There are 4 nested groupings, the coarsest first. Each group lies inside one group of the grouping before and may be the whole of it. The rows also spread widely along 10 directions, which tell nothing about the answers.
(in the rows, 128 means zero)
Some rows, each with its group in each grouping after it:
[124 122 120 143 114 102 153 142 129 121 113 114 127 121 124 158  96 160
 122 144 130 110 141 110 119  96 163 121 145 122 165 127 138 147 115  80
 171 151  74 113 153 127 150] : j390 j365 j521 j401
[175  88 155 131 131 134 147 127 123 114 131 141 126 136  99 139 116 135
  82 156 146 108 131 163 128 121 145 117  98  97 146 123 141  92 122 126
 133 148 125 126 149 137 143] : j215 j517 j875 j416
[ 89 145 143 141 122 151 112 151 164 127 133 146 135 128 140 166 149 149
 185 124 133 125 154 103 109 162 135 133  89 127 149 122 113  88 154 103
 118 131 153 103 116 114 111] : j215 j517 j892 j714
[139 128 107 148 146 168 143 123 110  78 118 130 138  85 106 145 123 113
 151 115 155 134 195 121  99 161 122 148 106 146 154 147  76  87 145 149
 119 108 144 146 142 117  86] : j215 j182 j766 j583
[151 107 174 120 126 146 123 164 147 145 143 133 117 124 155 107 128  72
 130 111  88 114  96 160 157 123 111 137 125 114 127 110 127  80 124 133
 103 165 158 139  61  95 168] : j666 j954 j50 j349
[126 150 114 114 126 152 126 142 107 135 111 130 120 118 132 142 119  68
 174 136 149 143 138  90 157 135 107 138 108 130 125 140  89  93 128 172
  59  88 176 147  81 116 130] : j215 j182 j766 j718
[140 129 119 138 134 158 139 105 117 119 108 120 130 100 112 144 123 102
 140 122 155 134 164 116 127 158 123 144  99 120 152 140 103  93 150 147
 103 103 158 144 109 128 110] : j215 j517 j892 j29
[117 140 140 124  93 131 190  98 148 144 101 115 133  89 112 141  76 110
 119 155 123 115 154 159 174 104 164 142 111  48 192 143 153 118 133 106
 108 138 123 134  78 161 189] : j666 j227 j129 j141
[116 103 151 139 117 155  95 156 150 109 146 131 124 142 177 180 138 135
 165 106 121 116 134 108 133 118 126 128 119 126 154  94 124 105 142  92
 121 175 125 120 135  83 134] : j390 j365 j521 j589
[113 171 118 103 122 160 182 182 174 126 143 155 148 124 142 124 130 158
 178 139 123 113 192 131 124  98 151 151 105 108 133 144 124  77 139 109
 100 127 129 124 120 139 119] : j215 j517 j266 j837
[165 110 145 126 135 185 142  98 134 124 116 115 111 104 161 132 131  61
 145  92 125 141 143 126 172 141  98 162 126 102 142 122 119  87 160 136
  68 141 175 169  74 108 128] : j666 j47 j359 j216
[155 129 101 139 137  95 142 148  95  99 135 130 125 133  92 140 110 154
  91 159 151 118 119 116  78 106 137 106 117 160 119 136  95 135 118 146
 179 138 107 128 185 125 114] : j666 j482 j894 j738
[112 150 126 145 149 151 112 131 154 128 131 139 115 135 132 163 168 150
 174 117 154 134 149  63  86 178 117 142 107 158 113 127 100 109 162 113
 126 110 156 108 142 122  69] : j215 j517 j875 j321
[118 155 120 136 113 107 160  81 111 152 104  76 135  75 117 119  91 103
  95 125 119 122 116 120 140 101 125 144 104 109 165 140 135 149 147 140
 135  99 123 126  72 144 161] : j215 j160 j270 j795
[133 141 149 137 133 143 199 114 194 145 132 124 129  95 108 102 135 165
 112 124 113 109 170 140 103 139 150 163 131  95 143 148 155 109 163  65
 164 129 110 105 114 164 116] : j215 j160 j270 j734
[180  99 141 112 132 133 142 152 134 150 126 128  83 163 165 134 133 105
 137 139 132 126 102  91 179  87 118 132 180 126 100 116 146 125 118  90
 102 143 121 145 115 111 151] : j390 j790 j960 j487
[124 140 143 159 149 127 164  93 166 141 120  96 130  63  84  93 132 124
  91  89 100 119 129 141  75 194 115 162 116 142 145 154 107 115 177 127
 186 113 151 116  82 146 107] : j666 j482 j344 j975
[166 119 150 122 139 131 152 141 156 128 167 143 109 157 125 118 151 172
  96 136 124 101 113 128  89 108 129 129 117 133  87 120 138 116 151 116
 163 162 127 115 161 136 105] : j666 j954 j50 j402
[112 145 144 134 112 124 158 112 165 178 100 110 117 112 152 132 120 118
 148 131 119 123 121  97 169 122 139 150 139  91 148 129 165 137 141  72
 109 121 121 107  62 142 167] : j215 j517 j266 j696
[151 147 115  92 122 174 180 177 158 103 150 156 134 141 152 135 117 129
 167 147 129 124 184 140 156  68 144 150 123 101 126 137 114  73 132 128
  75 153 138 161 134 125 128] : j666 j482 j344 j869
[189  96 148 108 144 167 130 125 138 128 152 138  84 173 153 145 159 131
 125 130 151 124 125  90 140 114 101 136 136 129  82 114 131 103 159 120
  99 136 156 145 148 122  98] : j390 j790 j960 j487
[168 111 114 142 152 125 116 150  93 115 113  99 118 111 175 121 126  76
 133  99 118 134  98 104 148  94 100 139 165 173 132 110 109 130 115 131
 124 148 107 152 109  70 138] : j215 j517 j875 j321
[135 155 126 125 146 177 152 101 163 117 150 108 122 103 171 120 162 136
 143  69 108 128 144  99 104 124  94 169 116 146 110 121 115 117 202 131
 123 139 158 139 111 114  75] : j666 j47 j359 j216
[133 141 124 124 125 117 149 149 139 141 120 158 113 150  77 155 117 138
 139 182 165 129 144  98 114 156 152 116 109 112 119 151 107 102 117 126
 124 110 154 121 142 155 125] : j666 j482 j344 j975
[140 115 157 121 100 155 158  91 157 140 116 137 118 134 120 168 105 112
 125 161 148 124 149 140 178 124 147 139 102  47 161 127 153  99 144 101
  85 143 154 135 101 155 161] : j666 j482 j894 j738
[103 171 104 122 101 109 176 120 149 136 112 105 134 111 149 151  90 147
 145 149 122 123 140 103 157  60 159 142 132  95 161 136 148 156 135  90
 128 141  93 123 115 142 165] : j666 j482 j344 j975
[169  86 168 141 152 149 124 169 143 130 134 160 110 132 105 117 153  99
 131 130 132 124 124 135 112 190 114 128 136 141 113 129 103  70 119 117
 131 132 153 122 114 108 116] : j215 j182 j766 j583
[125 129 148 126 108 122 124  92 116 152 123  88 132 108 152 131 110 102
 101 118 110 115  84 132 159  95 109 134  89 107 153 110 148 132 154 148
 112 130 145 121  64 119 170] : j215 j517 j892 j714
[154  98 140 147 126  89 158 168 117 151  91 127 122 110 112 113  92  95
 112 155 121 117 113 146 157 122 157 118 165 110 165 135 142 119  76  81
 149 142  87 120  92 119 195] : j215 j517 j266 j696
[ 84 178 118 106 101 115 158 155 159 129 159 128 146 138 121 153 114 207
 132 149 124  94 149 109  86  76 154 122  73 119 131 132 133 132 151 126
 155 128 116  92 156 153 124] : j390 j365 j521 j589
[112 132 131 136 104 108 122 134 116 134 107 128 126 125 111 169  91  99
 140 162 141 131 120 114 152 131 147 113 102 100 167 133 112 117 108 131
 114 128 143 127 104 126 177] : j666 j482 j344 j975
[187  88 155 136 160 177 130 130 137 114 134 124 112 107 142 106 145  63
 117  89 113 134 123 148 139 162  90 157 141 139 123 123  95  72 151 145
 110 153 170 167  90  91 115] : j666 j482 j344 j975
[156 102 166 113 124 183 138 126 166 135 138 143 101 144 142 148 143 109
 151 126 138 123 153 121 160 145 117 146 116  90 125 124 133  72 157 111
  74 129 177 142  98 131 127] : j390 j790 j960 j487
[169  91 171 100 128 164 142 186 156 109 179 159 134 154 132 121 134 146
 100 128 107  91 139 181 115 103 127 123  93 110 120 109 128  56 134 140
 127 174 144 132 140 116 132] : j390 j365 j521 j401
[137 141 164  97 116 171 175 132 197 143 156 134 133 123 155 113 132 129
 128 119  93 110 140 159 158  95 126 163 105  75 130 126 152  84 170 115
  97 158 155 134  78 141 145] : j666 j482 j344 j975

New rows. What belongs after each?
[139 130 139 141 139 139 149 106 156 136 133 134 116 131 114 141 153 172
 116 134 147 115 146  99  91 154 133 138 110 124 118 131 135 121 164  97
 150 121 133 102 149 152  96] : j215 j517 j266 j696
[136 107 154 137 116 110 152 172 150 143 107 136 125 111 123 126  94  88
 137 147 104 123 117 157 166 127 156 127 155  95 171 132 134  99  91  84
 133 163 111 129  79 113 196] : j666 j482 j344 j975
[136 155 106 132 148 127 152 153 137 145 116 121 108 122 146 116 147 127
 164 124 134 135 126  63 119 123 112 149 168 171  96 139 113 137 134 103
 134 110 114 122 117 115  99] : j215 j182 j766 j583
[139 158 112 115 132 139 162 131 131 133 125 129 129 121 116 130 122 135
 133 144 143 121 154 111 121 112 132 141 102 123 123 140 120 109 141 146
 111 104 142 131 126 147 112] : j215 j517 j875 j321
[164  72 156 156 126 138 117  92 109  96 118 125 125 125 119 173 116 123
  92 136 153 119 131 147 135 135 139 117 100  97 176 108 139 110 132 111
 133 161 121 126 152 116 146] : j215 j517 j875 j416
[145 111 132 124 126 154 119 161 122  68 173 175 130 169 122 189 140 181
 131 161 160 112 162 130  88 113 149  98  77 121 132 112  97  89 135 137
 134 177 136 127 219 117 100] : j666 j227 j129 j141
[132 115 122 152 127 151 103  93  93  85 121 120 123 111 129 183 119 103
 139 113 155 139 144 103 116 155 117 121  85 132 159 117  86 109 149 157
 112 137 163 146 141 101 113] : j666 j47 j359 j216
[155 109 156 149 148 177 138 107 166 136 124 125  99 113 143 125 159  93
 151  91 128 134 141 112 127 184 108 165 144 125 121 128 114  91 168 100
 112 140 166 142  93 115  97] : j666 j954 j50 j402
[115 154 129 109 121 151 168 201 169 117 140 173 145 125 100 135 113 130
 173 158 127 121 188 152 121 139 161 133  98 103 146 154  94  52 116 130
 106 132 154 134 117 137 136] : j666 j482 j344 j975
[127 140 144 123 111 108 154  97 119 153 120 107 125 104  95 121  99 109
  85 138 118 115 100 138 126 129 124 123  77 100 143 135 130 123 142 166
 130 114 164 122  79 151 162] : j666 j47 j359 j216
[122 115 145 151 124 111  99 128 134 144 114 111 107 127 153 155 129  97
 141 119 119 135  81  90 145 141 118 125 142 135 143 111 122 137 131 100
 137 152 134 119  95  95 158] : j666 j482 j344 j975
[139 160  97 104 125 112 140 153  89 123 143 129 139 142 107 134 113 148
 109 162 151 112 123 111 103  81 127 108  71 144 109 136 104 117 127 192
 127 102 143 129 149 135 122] : j215 j517 j892 j29
[168  85 149 137 118 130 156 145 128 121 102 145 111 128 126 146  97  89
 133 152 134 129 139 149 176 125 157 123 153  83 166 126 141  97  93  85
 111 168 115 147 113 115 177] : j666 j47 j359 j216
[103 123 160 159 121 134 124 131 169 143 109 104 120  86 178 133 129  88
 166  75  81 131 110 120 151 152 120 153 150 121 173 111 132 118 147  72
 132 168 129 117  51  86 162] : j666 j47 j359 j216
[135  74 170 149 108 153 107 150 135 110 107 166 115 139 133 194 110  79
 174 150 148 137 152 139 175 174 156 111 117  72 187 112 120  67  97  87
  82 172 152 137 111  99 177] : j666 j47 j359 j216
[167  81 170 138 134 142 146 127 159 166 106 132  93 137 112 134 129  97
 126 137 139 122 125 120 155 173 135 140 163  96 133 129 146 100 124  78
 122 136 138 129  95 135 142] : j390 j365 j521 j589
[125 125 125 149 115  96 162 148 146 117 118 131 129 120 114 150 100 158
 121 154 127 114 138 132 116 108 169 122 143 114 164 132 135 139 115  68
 179 164  78 109 149 129 154] : j666 j482 j894 j738
[147 154 128  79 117 159 173 189 152 115 180 151 145 147 161 112 128 155
 132 144 106 104 155 148 136  32 135 137  95 106 110 123 137  80 136 138
  98 154 125 135 134 126 137] : j215 j160 j270 j734
[145 140  96 144 139 116 138  98 104 148  92  93 102 122 159 147 131 113
 147 125 156 142 117  46 148 108 116 143 167 150 122 125 128 166 138  98
 121 111 108 135 123 115 117] : j215 j517 j266 j837
[105 149 132 138 106 131 155  84 150 133 114  95 138  98 156 156 110 149
 128 120 123 115 138 116 148  85 143 150 105  89 176 120 163 149 162  89
 127 140 104 109 106 139 152] : j215 j517 j875 j416
[138 115 162 145 129 140 138  98 152 163 108  82 121  82 171  99 130  77
 118  78  85 123  91 138 167 130  99 166 144 116 156 113 153 122 162 103
 123 141 134 129  30 105 160] : j215 j517 j892 j714
[134 101 151 144 116 140 129  78 111 102 122  96 141  80 127 139 100 100
  87 108 118 114 122 159 137 123 115 136  82 100 181 119 128 115 153 149
 128 137 135 128  95 119 158] : j215 j182 j766 j718
[165 108 135 121 129 138 130 162 124 114 141 131 110 147 177 139 126 105
 142 129 119 121 114 123 159  74 126 131 154 128 119 106 132 114 116 106
 111 180 111 148 131  87 150] : j666 j954 j50 j349
[142 141 108 138 118 126 174  85 130 130 102 111 109 118 124 154 102 135
 133 150 157 128 155  93 144 102 153 146 140  99 144 143 143 152 140  91
 125 129 109 138 139 152 129] : j666 j954 j50 j402
[117 144 134 137 122  93 128 101 120 165 121  95 119 122 130 132 127 141
  99 131 127 112  79  89 113 117 118 123 102 135 123 119 140 159 149 128
 153 111 129  96 102 135 143] : j215 j517 j266 j837
[ 98 147 130 135 112 110  94 156 118 115 152 110 142 122 162 149 118 122
 130 113 100 115  83 119 113  89 109 117  86 151 143 103 100 129 142 154
 143 159 137 115 107  85 154] : j666 j482 j894 j738
[147 119 141 120 125 107 120 147 113 180 111 102  99 139 140 123 114  75
 125 133 121 125  68  89 163 116 105 125 150 136 113 117 128 134 113 137
 113 117 143 132  66 110 167] : j390 j365 j521 j589
[147 138 108 130 133 122 177 145 131 101 131 130 134 110 104 129 103 146
 115 146 130 118 157 138 105 101 151 135 128 131 143 147 109 114 127 123
 156 141 107 137 154 135 127] : j666 j482 j344 j869
[ 78 189  97 123 112 118 158 140 137 135 128  93 152  84 130 129 101 149
 143 110 105 111 147 103  97  97 129 144  95 143 151 142 107 135 156 148
 149 105 126 116 100 135 127] : j390 j365 j521 j401
[137 116 114 154 134 146  92 116  94 121  98 103 111 114 187 166 131  69
 174 101 145 150 120  65 169 127 101 139 148 149 149 108 103 130 132 117
  86 131 135 149  99  74 133] : j215 j517 j266 j696
[159 113 150 139 145 125 154 118 124 113 156 101 145  80 101  80 124 132
  46  99  92  98 112 179  72 123 110 136  89 142 139 129 117 102 158 160
 187 138 127 120 115 125 126] : j215 j160 j270 j734
[139 127 162 125 135 157 154 132 182 149 135 165 115 145  97 141 153 156
 139 152 151 117 161 119 110 179 145 140 101  95 119 137 138  77 149  98
 117 117 162 108 126 162 101] : j215 j517 j875 j321
[ 94 147 118 136 105 148 105 101 130 121 117 126 125 142 159 206 132 148
 184 142 168 135 153  64 145 122 137 128  92 108 155 113 130 128 155 104
  90 126 141 116 138 122 121] : j215 j517 j892 j714
[176  95 140 131 125 120 169 155 137 129 108 141 106 137 142 132 107 108
 130 148 127 127 130 133 170 100 155 128 178 100 145 124 152 117  96  67
 128 175  92 141 125 114 168] : j666 j47 j359 j216
[149 137  98 131 131 130 125  98  94 146  96 103 100 139 151 160 130 104
 151 140 171 146 117  47 159 110 111 137 146 142 115 126 124 152 140 127
  96 103 135 142 123 119 114] : j215 j517 j892 j714
[155  79 184 127 122 155 124 184 163 111 156 178 126 153 119 147 130 115
 128 148 121 112 135 181 135 151 143 117 104  90 146 112 119  49 116 108
 118 184 153 128 124 107 154] : j666 j482 j894 j738
[205  73 173 107 120 149 139 113 126 138 147 140  94 175 148 137 126 101
  87 156 138 114  93 144 181  82 123 124 127  77 106 102 164 105 129 123
  89 175 145 151 124 126 161] : j666 j954 j50 j402
[110 138 137 160 146 124  84 130 132 144 127 138  94 141 109 167 171 130
 156 126 155 139 101  49  71 217 109 114 114 172 105 126  75 126 155 130
 153 114 176 103 137 115  82] : j666 j227 j129 j141
[136 128 153 102 110 161 142 147 177 128 156 138 124 154 191 150 136 136
 150 127 106 118 125 129 174  63 129 143 122  87 129 103 155 105 151  95
  91 185 130 133 110 110 156] : j666 j482 j344 j975
[116 132 138 141 133 126 118 185 159 122 139 136 120 133 160 143 139 124
 167 116 103 127 112 106 121 125 129 131 145 152 132 115 107 109 127  96
 142 166 124 118 117  85 139] : j666 j482 j344 j869
[ 84 144 148 161 121 135 127 132 157 128 113 112 137  71 128 132 116  98
 160  92  97 120 142 139 112 176 132 150 108 124 179 134 103 100 145 112
 142 137 147 115  66 108 146] : j666 j954 j50 j349
[122 132 117 148 131 120 113 130 125 144  99 119  88 134 131 170 134 115
 176 133 160 142 130  45 133 162 123 129 154 150 126 134 105 136 132  94
 123  99 139 123 121 119 118] : j390 j790 j960 j487
[104 174 117 125 133 131 138 176 131 126 140 122 141  91 128 104 120 102
 157 107  98 117 134 130  97 130 115 143 102 160 126 140  79  92 135 170
 130 120 157 133  84 107 125] : j666 j954 j50 j349
[166 103 150 112 118 138 110 105 100 108 163 142 111 175 123 172 132 144
  86 154 156 116 101 117 117 104 116  97  60 109 106 101 125 111 148 173
 112 152 169 129 168 126 125] : j666 j47 j359 j216
[110 167 149  99 117 151 150 164 175 145 162 147 132 135 141 121 144 142
 149 121 100 114 129 129 114 118 120 139  80 115 109 125 121  82 160 145
 108 136 176 116  92 132 126] : j666 j47 j359 j216
[182 104 149 117 126 151 138  87 133 143 135 122  96 154 137 143 135 107
  95 142 147 126 100 112 157 111 106 136 120 100 105 112 141 122 158 130
  99 142 158 145 117 134 127] : j666 j482 j894 j738
[150  96 158 144 124 144 172 129 170 137 108 135 123 112 143 132 118 126
 131 132 122 117 158 150 166 126 159 147 157  75 170 127 166 105 124  43
 126 162  95 123 103 132 163] : j215 j517 j266 j696
[157 104 127 110 108 177 146 119 135 107 122 140 114 158 163 193 112 128
 163 151 166 128 183 100 184  83 147 137 132  75 151 113 144 103 135  91
  65 156 125 156 155 127 133] : j390 j365 j521 j401
[180 121 122 125 160 183 148 138 125 117 119 129 119 109 141 113 144  76
 151 104 141 140 160 120 143 143 100 161 138 143 120 135  96  73 146 146
  79 117 162 168 104 107  94] : j215 j517 j875 j416
[130 138 137 110 114 128 123 163 125 157 124 160 118 166 106 158 128 119
 155 180 165 127 128  97 142 144 139 106  88 105 118 131 118  86 113 145
  87 101 172 118 112 139 140] : j215 j517 j892 j29
[130 144 112 127 120 107 104 134  73 147 101  94 126 111 152 139  97  59
 137 129 127 136  83  96 167  94 103 123 111 143 143 116 106 132 110 178
  88 106 146 142  69  95 171] : j215 j517 j875 j321
[167 127 115 125 137 118 144 127 104 151 106 116 107 134 123 125 125 101
 121 147 153 132 110  89 147 118 121 129 143 134 112 134 126 129 125 133
 117 106 132 140 113 126 129] : j215 j517 j892 j29
[192 119 122 101 137 139 167 157 118 132 129 137 114 151 148 117 119 112
 117 155 139 121 126 125 168  62 130 136 146 118 106 122 145 110 109 126
  95 142 113 153 131 123 141] : j215 j517 j875 j321
[ 97 159 153 123 110 157 143 104 158 152 134 123 138 100 105 136 126 118
 136 128 126 120 153 124 122 160 123 146  55  86 151 139 121  83 169 147
  95  93 188 113  70 154 132] : j215 j160 j270 j734
[178 107 125 127 140 129 158 107 121 125 121 124 102 139 128 134 131 133
 105 143 153 124 123  97 136 104 124 135 153 126 110 129 141 139 136 103
 133 130 106 131 151 133 116] : j215 j182 j766 j718
[134 133 119 137 132 113 140 192 128 129 122 167 117 150  96 153 127 138
 165 175 162 130 158  91 109 147 162 111 135 135 128 147 102  98  92  95
 135 118 118 117 158 127 121] : j215 j160 j270 j795
[ 66 179 123 121  90 121 145 125 161 122 138 122 153 114 135 173 101 170
 149 145 118 114 148 118 123  89 156 130  67  92 170 130 130 130 153 118
 131 139 129 103 119 142 156] : j666 j482 j344 j975
[169  85 153 136 130 140 125 164 132 119 125 173  96 167 116 166 128 110
 152 169 162 128 143 120 144 154 155 112 144 104 125 123 123  85  94  89
 111 162 134 136 155 116 138] : j666 j954 j50 j349
